The rows are grouped in 4 different ways at once. Each group adds its own fixed numbers to the row, and there is some noise. The rows also spread widely along 12 directions, which tell nothing about the answers.
Some rows, each with its group in each grouping after it:
[-12.5   6.7   0.3  14.1  -6.9  -5.2   2.5 -16.6 -10.0 -14.5  -2.9 -16.9
  14.7   7.3  -8.3  19.6 -15.3   4.3   1.1   1.6   2.4 -14.0  -8.3   5.4
 -15.7] : J83 J406 Suvup J583
[-22.4  -6.4   8.0 -11.6  -5.5  -4.4  12.7  11.4  12.5   5.6  29.3   5.9
   7.7  14.4  17.5  33.2 -21.6  -3.0 -11.8  11.3  -3.2   3.9   5.3  -4.2
   3.7] : J502 J106 Vuvus J291
[ 26.2   3.4  34.9 -33.5  -8.4 -13.8 -18.9  10.2 -14.2  -8.7  -7.3  -4.7
   7.8   6.6  17.5  15.1  15.9 -29.5   5.8  16.5 -26.7 -24.4 -11.8 -31.8
  33.1] : J657 J800 fika J878
[ 13.7   8.0  39.1 -20.3  24.8  11.8  10.2   4.2   2.9   6.7  -3.5  22.5
   4.2   1.5  -0.9  -1.2  -9.1   7.1  -3.7  -0.8   9.9 -22.8 -17.0  -7.5
  -6.5] : J83 J510 ritir J878
[  8.3  -1.4   8.9 -16.2  -7.2  -4.9  11.6  12.9 -23.9  21.2   3.6  22.2
 -17.3 -11.4  -2.0  -3.8  26.1 -25.9 -15.1 -15.6  -5.1  -5.7 -22.2  -3.8
  16.4] : J228 J510 fika J583
[  6.6   1.0  18.1   8.6  -8.0   6.5  -0.9  17.0   5.8  -0.2  31.9 -13.9
   8.5  -5.1  -8.0  14.9   7.5  11.2 -18.4  -5.8  10.3  -9.2 -21.1 -10.8
 -14.6] : J502 J159 Suvup J719
[ -5.6   1.7  -0.3   5.8 -16.0  19.9   2.3 -49.2  24.3  -6.6   9.7 -23.0
  17.3 -16.0 -24.5  15.4 -21.3  11.4  -6.5  -1.7  32.6 -17.6   0.4   4.2
 -21.7] : J657 J159 Vuvus J719
[ 16.4  -6.1  19.6 -29.7 -15.5  14.3  -1.8  25.3   7.9   4.8  35.0   6.2
  -1.7 -20.9 -10.4  12.0  23.4  -9.4 -21.3   9.2   8.4 -14.2 -14.8 -18.3
  12.4] : J228 J106 ritir J269
[ -5.1  26.2  20.3  20.4 -36.7  -0.7  -7.2  -1.6  24.1   3.0 -12.2  19.2
   1.8  16.3  50.7  -9.8  -9.8   6.0  16.2 -23.6 -14.9  -2.7   5.6   7.9
 -29.0] : J657 J800 ritir J291
[ -7.0  -6.1  -5.1   0.9  15.0  12.1   3.5 -38.2  11.1 -10.9  16.7 -19.3
  18.2  -5.4 -24.6   8.4   0.3 -34.8 -29.5   6.8   8.8   6.7  -7.8 -45.0
  34.1] : J502 J406 ritir J269
[ -2.0 -11.6   0.9   2.7 -12.4   1.9   7.0 -10.5 -10.0  -5.8  -8.9  15.8
   2.6   2.0   0.0  -6.0   1.4 -17.0  -2.3  -3.1   3.4   4.7 -16.3  -3.7
  -3.2] : J83 J16 ritir J583
[-22.9  -1.8 -15.7 -16.6 -37.5  20.6   4.0 -18.1  19.0 -12.6   3.9   4.9
  19.9  -0.9  14.7  21.5 -20.1  -0.6   1.5  28.9   6.1  -1.1  13.3  -5.0
  -0.5] : J502 J16 Vuvus J583
[-29.1  -0.5   5.0  -0.3   1.5 -13.4   9.2 -13.6   3.3   0.1   0.1  13.0
  16.4  28.2  30.4  25.6 -29.5 -10.8   2.8   6.0  -7.0   8.8   9.3  -3.7
   5.7] : J502 J800 Vuvus J878
[ -0.7  33.6  -2.0  17.1   6.4  14.8  16.0 -24.0  17.0 -13.1  24.2 -10.9
 -20.3 -17.4 -27.8  20.8 -18.6  17.4 -27.0 -18.1   7.7 -21.5   5.5  -4.4
  -6.9] : J502 J106 fika J269
[ -5.4  14.8   9.2  -7.6  16.4   2.5   2.4  37.6 -14.9 -24.0 -17.5  11.6
  12.0  14.9  14.7   7.4   6.7  18.0  -3.0  14.8 -32.4  -8.2 -10.8 -26.6
  13.1] : J657 J16 ritir J878
[  8.9   1.3  20.9  -9.6  12.1  25.1   9.1  22.1  -3.2   8.4   1.3  24.1
  -5.2 -11.2   8.4 -17.5  26.4  -3.4 -10.2 -20.4  -1.5   2.6 -24.0 -16.2
 -10.0] : J657 J106 Suvup J719
[  2.0   0.3   6.6  24.1 -21.1  12.5   1.9  23.3   1.5  11.9   6.7  16.6
   5.3   6.6  15.7 -20.3  16.2   4.5 -10.1 -20.1   4.7   7.6 -34.2 -12.8
 -20.7] : J502 J159 Suvup J291
[ -6.9  36.4  -2.8  16.3 -10.2  25.0  -8.5   0.2  12.3 -37.8   4.4 -47.3
  16.1 -17.2 -26.3  31.0  11.0  45.0  -7.9  -8.1  -0.3 -37.0  -4.1  -7.4
 -17.4] : J657 J159 fika J878
[-23.1 -13.6   2.0  25.9 -23.1 -22.7  15.2   4.5   1.5  15.0  48.1  -6.0
   2.1  11.2   1.6  34.3 -18.7  -2.1 -24.7  -6.5  15.8  14.8  -7.3  10.5
 -12.8] : J83 J510 Suvup J291
[  5.8 -14.5  -0.1  19.5 -11.6  -0.2  -9.5  -2.0 -21.5   4.8 -26.7   4.8
  26.2  10.0   6.0 -21.1  13.5  -8.5   8.8  -8.8   0.4   4.1 -37.0 -12.9
  -9.1] : J657 J106 Vuvus J719
[-12.2  31.9  -1.2 -10.3  -0.5  10.9  19.4 -28.8  15.8  28.5   3.7  23.4
  -1.9  -3.9  19.9  11.6 -12.5  -4.3  -7.0  -6.3   0.9 -10.3   6.3   3.4
   8.8] : J83 J106 Suvup J719
[-10.6  -7.9  10.1  10.8  -0.2 -19.1  -3.4 -23.9 -30.0 -54.8  -6.6 -33.1
   3.9   2.7 -25.8  28.7   3.6 -11.3   6.4 -18.4 -14.6 -12.5   0.3  14.4
 -11.0] : J83 J16 ritir J878
[-23.4  -0.9 -11.5  10.4  -5.8 -12.5  13.9  -1.5 -27.5  -9.6  19.7 -17.7
  -2.0  -9.9 -21.3  27.8  15.5  -3.9 -17.4 -19.2  -3.0   1.1  -7.1  18.7
  -3.7] : J228 J406 Suvup J719
[-21.7   1.0  -8.0  11.9   1.5  24.9   4.6  -8.4   5.4   0.4 -19.5   5.3
  27.9   3.5   6.8 -11.0   2.0   2.4  -1.0 -10.1   4.7   7.0 -14.2 -18.4
  -9.2] : J228 J510 Vuvus J291
[  5.0   4.3  10.8  20.8  -8.9  -7.8   0.1   8.2  -7.6 -19.3   0.8   0.7
  -7.0  15.8   1.5   1.4 -16.6  11.3  -1.9 -10.4 -13.8  -8.4 -10.1  -3.3
 -20.0] : J502 J159 Vuvus J291
[ 11.2  -5.5  10.4  -1.9 -45.4   0.3 -15.9 -11.2  10.9   1.3  17.7 -10.6
  13.0 -10.2   1.0   7.3  13.4 -19.6  -4.5   1.7  13.2 -10.2 -10.1  -9.9
   2.2] : J228 J800 ritir J269
[ -9.9 -19.5   6.5 -17.5   3.5   5.7   9.0 -11.3 -10.8   1.5   7.6   7.2
   9.8  -8.6 -11.5  10.3   6.3 -24.8 -12.6  -2.0  15.0   7.0 -11.7  -3.5
   6.5] : J228 J800 ritir J719
[-20.3  28.3 -27.1  44.7 -14.8  13.3   3.2 -11.6   7.9 -13.8   4.1 -20.3
   9.5 -11.5 -10.2   3.2  14.1  16.5 -17.2 -24.7  -4.0   5.1  -5.1  -9.1
  -6.4] : J228 J406 ritir J719
[-28.9 -10.2 -15.8  10.3 -22.5 -41.0   8.9 -30.3 -33.2  16.3   0.1 -11.3
  12.6  10.5 -10.2  38.7 -13.0 -22.7  -5.5  -6.4  12.2  -5.4  -9.8  30.5
   6.0] : J228 J800 fika J583
[ -4.6  -3.0  13.9  -8.4 -20.0  -4.2  -3.2  19.6  -0.9   4.5  22.8  -5.2
  14.8   3.8   3.5  30.2   2.6   4.1  -4.6   6.8   7.9 -17.0 -15.6   4.5
  -6.5] : J502 J106 fika J269
[ 11.2  12.5 -12.5   9.7   0.3  -4.4  15.8  -3.2 -25.8  22.4 -10.6  27.2
  -6.9   0.4  -5.6  -5.2  -4.7  -1.3 -17.7   1.2   3.7  -6.4 -31.2 -11.7
  20.1] : J83 J800 fika J719
[ -9.9  -5.0 -12.5  -5.7 -19.4   9.3   2.6  -4.4 -10.6 -17.3   6.7   4.5
   1.9  -2.5   2.2  18.2  -0.2 -16.3  -4.3  11.7  -7.6   9.2  -0.3  -6.4
   6.5] : J502 J106 fika J719
[-25.8 -19.3  -8.7  12.8 -30.7   3.6  -5.7 -42.8  -0.2  -2.9  -7.7 -22.4
  37.6   4.4  -8.1  14.1  -6.1 -14.8  11.7 -10.0  26.2  -5.6 -11.9  16.3
 -26.1] : J502 J106 Vuvus J583
[  2.5 -27.9  31.0 -24.0  -9.1  21.8  -9.4  -9.2   7.9 -36.6  10.2 -14.9
  11.3  -6.0  -6.9  12.1  -3.3 -19.3   2.7  11.3   6.5  -0.5  -1.2 -14.1
 -21.1] : J657 J159 Suvup J291
[-13.8 -26.4  -4.0   8.3 -21.5   1.6   5.3   1.1  -0.5  18.8  10.6  10.8
  25.8  13.7   5.2   1.2  -5.5  -8.5  -9.2   4.5  23.4  11.8 -28.9  -6.3
  -5.9] : J502 J159 Vuvus J291

New rows. What belongs after each?
[ -0.8   9.8   9.1  -0.8  -6.1 -15.8   5.0   8.0 -10.3  30.7   1.9   2.9
  20.2   5.3   2.0   9.2   5.9   7.4  -9.0  -2.2   7.9 -20.7 -27.9   7.0
   6.8] : J657 J406 ritir J719
[-33.8   7.0  -8.8 -10.4   5.9  48.5   7.9 -24.6   7.9 -54.4 -19.8   0.2
   8.7 -10.5   3.9  17.6  -0.2  -3.1  11.0  -3.3  -5.6  11.0  19.9  -8.7
 -13.8] : J83 J800 fika J878
[-11.5   4.7  12.2 -35.2 -22.5  -6.9   0.3 -10.0   2.6  -3.7  22.9  -9.3
   3.4  -6.7  13.4  44.5  -0.6 -16.1   2.5   7.6 -14.7 -17.2  22.4   9.3
  17.2] : J83 J510 Vuvus J719
[-28.4  -5.2   2.3 -14.1   5.8 -33.4  13.5 -14.3 -28.3  15.8  -4.0   5.3
  11.1  22.3  10.3  34.9 -11.1 -32.0  -4.2  -3.6  -9.6  -3.7  -6.3  12.4
  22.7] : J502 J800 fika J291
[-16.3  -5.1  12.5 -23.2   4.3  -0.5  10.8  -0.5 -17.3   7.3  -7.8  15.1
   8.9   4.0   8.7  10.5  -0.7 -15.0  -1.0   2.1  -2.6  -5.1  -6.5   3.8
  -1.3] : J657 J510 Suvup J583
[  4.6  33.2  19.1  -0.8  -3.7   6.7  -1.2   2.7  12.2 -39.1  33.4 -42.0
 -17.8 -26.1 -25.5  40.6   0.4  29.0 -15.2 -18.4 -19.0 -36.2  23.8   2.3
 -14.3] : J228 J510 Vuvus J719
[-11.7  27.3 -17.5   8.6 -17.4   5.4  -5.7   1.6 -16.1  -0.9 -33.8   6.3
  26.6  12.7  18.2   5.6   3.9  11.2  13.7  10.6 -15.8 -14.1 -14.4  -7.5
   7.0] : J228 J106 fika J878
[ 15.7 -23.2  16.8 -14.1 -12.4  -3.6  -5.7 -15.2  -8.4 -23.0  26.1 -12.2
  -8.7  -9.2 -10.6  20.2   2.0 -45.1 -15.9   8.5  -4.6   8.8  -2.1 -26.5
  19.8] : J502 J800 fika J719
[ -4.7  18.6   8.1  14.5  18.5  19.2  12.2 -15.2  24.7  -3.9  10.2  10.8
 -17.5  -6.2   0.9  -3.3  -5.0  -6.6 -20.4 -21.9  -0.2   7.5   2.9 -27.6
   1.7] : J228 J159 fika J269
[-12.1  -2.5   7.4   7.8 -14.7  11.7  -3.4  -6.5  14.9 -32.8  19.6 -17.8
   6.1  -1.6   4.0  28.8 -18.1   1.8  -5.2  11.7  -3.0   9.1  15.2 -13.4
 -13.2] : J657 J510 fika J719
[ -5.9  -2.4  -3.7 -10.8 -38.5  19.4 -10.5   7.6  16.4  -0.9  37.5 -29.1
  28.0 -26.6 -11.4  26.6  30.8  -3.4 -19.3  11.3  12.1  -6.5  -5.8 -18.0
  11.4] : J228 J510 ritir J719
[  2.8  -0.1  -1.1   8.9 -35.8   8.0  -6.5 -26.0  16.6   2.5  11.5 -10.4
   7.4 -10.9   0.8   0.6   3.0 -18.7  -7.5  -4.7   6.8  -1.0  -1.1 -19.9
   3.1] : J228 J510 Vuvus J583
[ -0.7  -9.7  -3.8 -13.5 -35.9  -1.8  -8.2   8.3  -9.0   1.4  -9.7  11.0
  20.3  10.3  14.3   9.2  -9.9  -1.6  11.1  32.5  -1.4 -10.2 -11.8  -6.9
   2.4] : J228 J159 Vuvus J583
[-12.2   9.5   1.6  -1.6  -7.7   6.8   1.8 -12.6   2.8 -23.0  19.1 -27.1
  -0.7 -16.9 -12.5  32.0  10.3  -5.7  -9.9 -10.9  -5.9  -7.4   8.3   0.2
   0.8] : J228 J406 fika J719
[  6.1  -6.4  36.2  17.7 -14.0  -3.9 -23.3  15.2  23.9 -33.9  26.3 -42.5
  26.4  12.0   5.7  27.9 -10.7  14.7   3.8   8.8  -1.3 -10.7  -2.9 -23.8
 -22.1] : J228 J406 Vuvus J878
[-21.5  -0.2   7.7  13.1  27.8   4.4  15.0  -6.9  -5.1   6.3  -5.8  11.8
  19.3  15.7   7.3   4.2  -7.8  -4.0  -8.2  -6.8   4.8  11.6 -16.7 -16.5
  -1.0] : J83 J510 Suvup J878
[  0.2   5.2   3.2 -10.5  -8.5  19.8   1.7   6.1  -0.7 -14.9   5.1   2.7
  -4.5  -7.2   5.1   3.6  19.7 -20.9  -9.4  -7.3 -17.4   1.6  -7.2 -23.5
  11.8] : J502 J106 fika J291
[-18.3 -31.0 -24.2   9.8 -36.3 -16.8  -1.2  -4.4 -23.3  -3.9  -1.1  13.7
  20.8  19.9  14.1   7.5  -5.2 -27.1  -1.7  21.2  -3.6  22.8 -14.7 -12.3
  16.6] : J502 J16 Vuvus J269
[  9.6  15.9  11.3  10.6 -11.4  -4.2  10.8 -30.8   9.9  10.5  18.6   5.0
 -17.6  -6.1  -1.2   1.8   0.1 -21.1 -17.7 -24.2   6.3  -5.7  -7.2  -6.8
  11.0] : J502 J406 fika J878
[  0.9  15.4 -12.1  -8.8 -11.2  17.5   2.3 -29.0   8.7 -10.9   1.7  -4.5
  17.1  -4.3 -17.7  13.1 -30.2   2.0 -15.5  36.8   6.8 -17.7   1.9 -26.6
  15.9] : J502 J510 ritir J583
[-35.8   0.1 -17.3  18.1  12.1   6.5  10.3 -26.2  -9.9  -1.1 -30.4   1.7
  39.0  21.2  -4.2   6.8 -16.1   5.3   4.2  -2.7  12.5   1.6 -18.5   3.8
  -9.9] : J83 J159 ritir J291
[  1.4   9.8   9.1  19.6 -17.6  12.3 -12.1  -9.9  10.6 -24.3   3.2 -19.2
  12.1  -1.1  -0.3  12.4  -3.3   5.4   2.3  -3.6  -1.3 -10.6  -3.9 -15.6
 -14.1] : J83 J510 fika J269
[  1.7   6.5  13.1   2.3  13.0  19.9   8.8  37.9  14.8  44.3  17.3  16.4
  20.3  -2.5  15.2  -6.6  24.0   9.6 -29.7  -4.8  14.5   5.8 -38.1 -39.8
  15.1] : J657 J510 fika J719
[  4.7   5.6   3.6  -7.5 -20.9  24.5  -1.2  -9.4   4.6 -20.3  -6.4   1.6
  -1.9 -13.0   1.6  -5.0  10.5  -6.8   5.3  -5.8  -4.6 -11.1  -3.3  -8.8
  -8.7] : J83 J406 Vuvus J583
[-21.6  10.4  -9.1  -4.0   5.2  -3.6   9.9 -41.7 -15.5  -4.3 -23.1  11.6
   5.2   6.8  11.6   6.1  -3.4 -33.8   1.6  -7.5 -14.1   6.7   6.4  -8.0
  19.6] : J228 J800 Suvup J878
[-18.0  -3.0  13.8 -30.4   1.2  13.6  13.7  27.3  -3.6   3.2   9.4  24.8
  -1.0  -3.9  21.7  19.0  12.5  -5.9  -0.7   0.3  -5.7   6.1  -0.3   8.1
  -1.2] : J228 J406 fika J719
[ -0.9 -13.9  12.1   2.2 -27.2   4.2 -19.2   0.3  -0.8 -26.3 -13.1  -0.4
  20.4  11.2  19.4   3.6 -10.0  -7.5  18.8  13.0  -5.6  -0.6  -1.3 -13.9
 -16.3] : J228 J800 Vuvus J269
[  1.8   1.9  12.8  -0.3 -18.4  18.4  -4.0  -4.6   7.6  -3.8  -4.0  17.5
  15.2   7.7  15.3  -3.2 -18.3   5.6   8.7  12.5  11.4  -8.8 -10.9  -3.1
 -26.5] : J502 J106 Suvup J269
[ 23.5   4.6  18.1  28.5  14.2 -14.9   2.3  16.0 -12.4   5.9  -7.1  23.9
  -1.0  23.6   9.2 -13.2 -23.0   5.7  -6.3   6.1  -9.2   2.3 -29.6 -25.3
  -3.6] : J83 J106 ritir J719
[  2.0  -9.5  -3.5   1.2 -34.8 -13.7  -8.4 -11.3  -7.6 -32.0  16.7 -21.3
  13.6   6.8  -9.9  32.9 -21.4   0.5  -3.6  32.0  -4.0 -11.5   1.9 -10.1
   7.7] : J502 J16 Vuvus J878
[-12.8  21.5  -4.3   2.4   5.6   4.7   5.8  31.9 -18.8  -4.4 -12.4   5.9
  11.6   2.0   6.7   9.3  17.7  22.5  -8.6  -6.7 -18.7 -10.7 -14.9  -6.8
   2.6] : J657 J800 ritir J719
[ -1.0  13.4   9.2   0.3   0.3  11.5  -5.0   9.4  -5.3 -25.5  -4.2 -14.7
  11.7  -4.7 -12.5  10.6  16.6  15.8  -3.9  -6.4  -8.4 -20.7 -11.7  -8.7
  -6.4] : J657 J159 ritir J878
[  3.5  33.7 -10.9 -18.0   5.0  16.6  12.8 -33.0   2.7  17.4 -15.8   9.4
  -6.6 -16.2  -5.6  -1.4   6.7 -17.7 -16.4  -4.2  -7.3 -22.2  -5.8 -22.9
  34.3] : J657 J106 fika J583
[ 10.5   8.1   0.0  11.4 -21.8  -1.7  -5.1   7.6 -16.3  -2.5 -14.6  15.5
   4.9  13.6  18.4  -7.7  -4.7  -5.9   1.2  11.0 -16.7  -2.7 -20.1 -22.4
   4.9] : J83 J800 Suvup J291
[-12.1  18.9  21.5  10.3   7.7  25.1  -3.6 -27.7  22.3 -36.5 -24.6  -0.1
   5.8   6.0  21.8   1.3 -24.6   5.0  23.0 -13.5 -10.3  -0.9  20.1   0.2
 -37.0] : J228 J406 fika J719
[-10.3  37.0  16.6  -6.5  10.2  18.0  -1.5 -21.3  35.1  12.3 -10.7  -3.4
  19.2   8.6  31.7   3.0  -2.6  -5.2   2.4 -17.3 -18.1 -19.9   5.7 -27.1
  11.1] : J502 J106 Vuvus J291
[  9.6  28.3   7.5 -15.1 -10.9  13.6  15.0 -22.8   4.4  -5.1   5.5  16.0
 -21.3 -16.8  -8.0  10.4 -18.0  10.4 -11.3   1.0   4.4 -26.3   8.3   4.6
  -3.6] : J657 J800 Suvup J878
[-16.3  -0.9 -35.0  11.0 -10.0  11.9   2.8 -30.1 -11.2  -2.7 -17.4  -7.3
  21.7  -4.3 -15.7  -0.1   3.4 -15.8  -9.4   6.9   2.0   3.3 -14.0 -24.7
  18.3] : J228 J106 Vuvus J583
[  0.3 -25.6  20.8  -2.2  14.9  16.7  11.2  -2.8  10.0   4.0  29.1  -1.5
  10.8  -5.9 -14.8   7.6  -0.7 -16.0 -23.8  -2.9  30.6  12.4 -24.7 -19.5
  -4.8] : J502 J406 fika J719
[ -3.1 -45.2   3.5 -12.8   7.5  -6.7  -3.0  15.0 -39.2 -33.0  -1.6  -3.7
  17.5  10.8  -9.1  12.8   8.5 -30.0   1.2  21.7 -13.4  18.7 -20.6 -23.2
  14.1] : J83 J406 Vuvus J719
[-32.0   1.4  -0.6  18.3  14.9   0.9  11.6  34.5   5.9 -13.8  12.5  -2.0
  17.0  17.3  15.8  24.3  -0.8  12.7 -17.3   3.4 -14.9  17.2  -6.9 -25.7
   2.5] : J83 J16 ritir J583
[-12.5  29.8  11.0  -5.4  23.5  22.3  22.3   0.2  23.0   8.7   8.7  10.0
  -1.1  -3.5   3.6  12.0 -13.9  21.7 -17.0 -12.9  -2.5 -16.7   3.1 -12.4
  -0.9] : J83 J510 Vuvus J291
[-11.7   5.4   2.5 -12.5   3.1  32.9  11.8  22.4  14.2  10.5  23.9   1.5
  14.3 -18.7  -1.9  12.0  22.2  13.9 -24.2 -11.0  14.7  -4.8 -16.0 -16.6
   0.1] : J502 J800 Vuvus J719
[  9.1  19.5  -4.6   0.4 -25.5  -5.4   2.2 -15.5  -9.9 -16.2  -1.3   0.2
 -11.6  -6.8  -8.0  17.0  -9.4   3.9  -4.8  10.5  -9.6 -21.3   0.6  -0.6
  10.1] : J228 J16 fika J878
[ 18.8 -10.2 -11.1  14.4 -22.2  32.9  -6.3  -5.9  19.2 -20.1  16.5   2.0
   3.4  -5.9  -6.9  -9.0 -11.1 -18.9 -22.9  32.6   7.0  20.8 -14.8 -63.8
  14.3] : J502 J106 fika J583
[-11.2   6.0  18.8  -4.7 -12.4   2.1   2.4  -0.6  15.5  11.9  19.2  -8.4
  15.2  -7.8   3.9  19.2  22.1  -1.2  -8.7 -23.6  12.6 -18.4 -11.8   6.5
  -5.1] : J83 J16 ritir J269
[-11.8  16.6  -3.8 -11.3 -18.0  14.5  -2.0 -17.9   2.7 -14.9 -17.8  12.9
   5.7  -2.4  14.9   2.5   2.7 -10.1   9.2  -0.9 -15.1  -8.7   9.6  -0.3
   0.8] : J657 J106 ritir J269
[  1.8  34.0  18.0 -11.1   1.8  17.7   8.0   0.1  17.6  12.3  19.6  -6.9
   6.4 -15.2 -13.6  25.4  -8.2  32.3 -16.4  -5.6  18.3 -45.0  -7.1   4.4
  -9.4] : J502 J510 fika J269
[  5.6 -11.8  -5.9   0.5 -15.3   1.9   2.0  34.4 -24.6   5.4  16.3   0.8
  11.9  -5.1  -9.2  -1.9  41.2  -6.8 -21.0  -4.5  -1.0  -0.7 -40.9 -22.7
  20.0] : J502 J406 Vuvus J878
[ 23.8   4.4   5.0   3.5 -22.0   6.9 -14.7  -8.7  -6.7 -36.8  -7.6  -5.9
  -3.1   0.9  -2.8  -6.0 -14.3 -10.8   1.3  18.7 -22.9 -11.2  -0.6 -35.0
   3.0] : J502 J510 Vuvus J583
[ 13.3   1.1  -8.8  17.0 -28.5  -3.5  -2.6   1.9 -23.3 -16.8  -7.1  -5.7
  -4.6  -7.7 -19.4  -2.6  -0.5  10.3  -7.4  -3.8  -0.4 -16.3 -20.1  -4.4
 -12.0] : J657 J800 Vuvus J583
[-13.8 -39.4  12.2  -0.1 -22.6   4.0  -7.2  -0.4   5.9 -11.5  24.7  -9.6
  22.1   3.5  12.8  26.7   2.4 -30.0  -1.5   8.7  16.2  27.0  -8.2 -12.8
  -5.8] : J83 J800 fika J719
[ 21.8 -22.4  14.1  -2.4  -3.3 -12.7 -12.0 -35.4 -30.5 -37.4  -4.1 -24.5
   4.3  -3.5 -39.3   8.3   7.6 -36.9  -1.6   2.5  -1.8 -13.6 -18.1 -14.5
  12.9] : J83 J159 ritir J878
[-15.8   1.4   5.2  -1.0  12.3  21.6  13.8 -30.5  16.3  -3.3  -9.9  12.4
  14.9   3.0  -4.1  -2.9 -25.3  -4.1  -5.2   2.8  16.6   3.3  -3.0  -6.2
 -10.4] : J228 J406 ritir J291
[ 10.0   8.5  -6.0 -24.9 -19.0   9.3  -1.8 -16.3 -13.8   1.1  -5.5   0.0
   2.2 -16.6  -8.8   4.5  13.6 -26.2 -10.8  13.6  -5.7 -18.5  -9.6 -22.1
  26.5] : J228 J800 Suvup J583
[  4.5  -4.4  19.1  12.2 -26.1  -2.8  -9.5  12.8  -0.8 -21.6  16.8 -22.1
   7.5   2.6  -4.8  16.5  -3.3  11.9   1.9 -10.9  -1.2 -17.9 -11.7   6.3
 -31.9] : J502 J106 Vuvus J291
